All rows are made from the same 6 directions, up to rounding. Whole rows:
In the rows, zero is written as 128.
[[ 94 103 149 120 128  91 139 118  85 155 116 149]
 [145 232 141 134 160 113  80 136 139 111 106 105]
 [134 145 115 144 135 118 118 114 121 122 127 133]
 [146 120 111 125 146 114 124 123 121 113 124 121]
 [130  43 137 101 157  73 149  91 110 127 119 120]
 [152 147 119 120 156 122 107  99 158  96  95 100]
 [140 154 169 113 151 120 111 102 186 115 117  89]
 [127  62 180  65 183  41 141 140  84 140 116 102]]

Rows cut short, each followed by the rest of it:
[145  97 128 122 140 115 138 133]	[129 124 152 118]
[124 119 119 144 120 128 132 107]	[130 129 135 138]
[135 123 103 151 107 154 137 141]	[128 129 160 142]
[151  92  91 106 138 146 132 118]	[141  96  92 112]
[149 103 100 143 138 107 136 137]	[ 97 124 165 138]
[ 90 132 116 120 102 150 132 136]	[ 96 142  79 156]
[127 144 105 132 107 163 129 171]	[111 131 132 142]
[124 155 152 129 122 149 118 103]	[183 122 115 110]
[101 163 158 122 107 152 124 145]	[141 147 115 131]
[100 135 135 149  76 189 139 106]	[178 141 130 142]
[143 154 110 127 136 144 112 119]	[149 104 101 115]
[128 102 111 131 126 119 139 137]	[ 98 132 138 142]
[ 93 101 159 139 107 119 145  90]	[137 155 138 145]
[131 129 126 123 135 123 124 123]	[128 122 116 123]
[147 162 116 138 147 115 110 130]	[123 114 129 121]
[ 95 137 126 153  98 136 134 116]	[108 151 129 162]
[146 121 104 141 139 113 127 129]	[110 119 145 133]
[143  94 112 123 138 122 136 117]	[130 115 130 122]
[115 155 179 112 150  89 116 130]	[124 143 122 114]
[143 101 153 127 108 164 148 143]	[188 132 187 107]
[195 120  92 121 177 120 109  89]	[180  66 114  79]
[119  96 148  85 125 144 141 147]	[141 130 101 111]
[113 163 125 140 106 159 121 129]	[139 132 115 138]
[ 71 101 165  40 132 124 134 149]	[ 91 144   4 122]
[ 97 120 175 103 129 102 136 146]	[105 158 123 131]
[166 142 106 116 160 119 112 145]	[126  99 120 105]
[129 113 110 128 123 137 132 122]	[124 122 117 133]
[128 142 161 107 126 138 129 176]	[136 141 147 113]
[134  74 136  87 128 135 152 182]	[112 135 140 117]
[108 103 163 130 120 110 143 110]	[133 151 150 134]
[132  88 111 120 135 120 137 103]	[126 117 110 127]
[132 172 159 144 151  87 108 111]	[132 134 148 119]
[122 114 154 128 147  92 125  68]	[151 126 116 117]
[106 146 138 138  93 173 131 119]	[164 137 121 135]
[108 102 112 137 107 143 139  90]	[133 129 103 146]
[117 144 109 134 130 112 122 145]	[ 75 135 113 151]
[143 151 149 144 131 128 122 129]	[160 129 171 114]
[156 138 102 168 149  98 116  81]	[133 108 155 129]
[105 114 162 138 144  72 128  60]	[127 142 120 133]
[122 136 115 126 141 102 121 134]	[ 82 130 108 141]
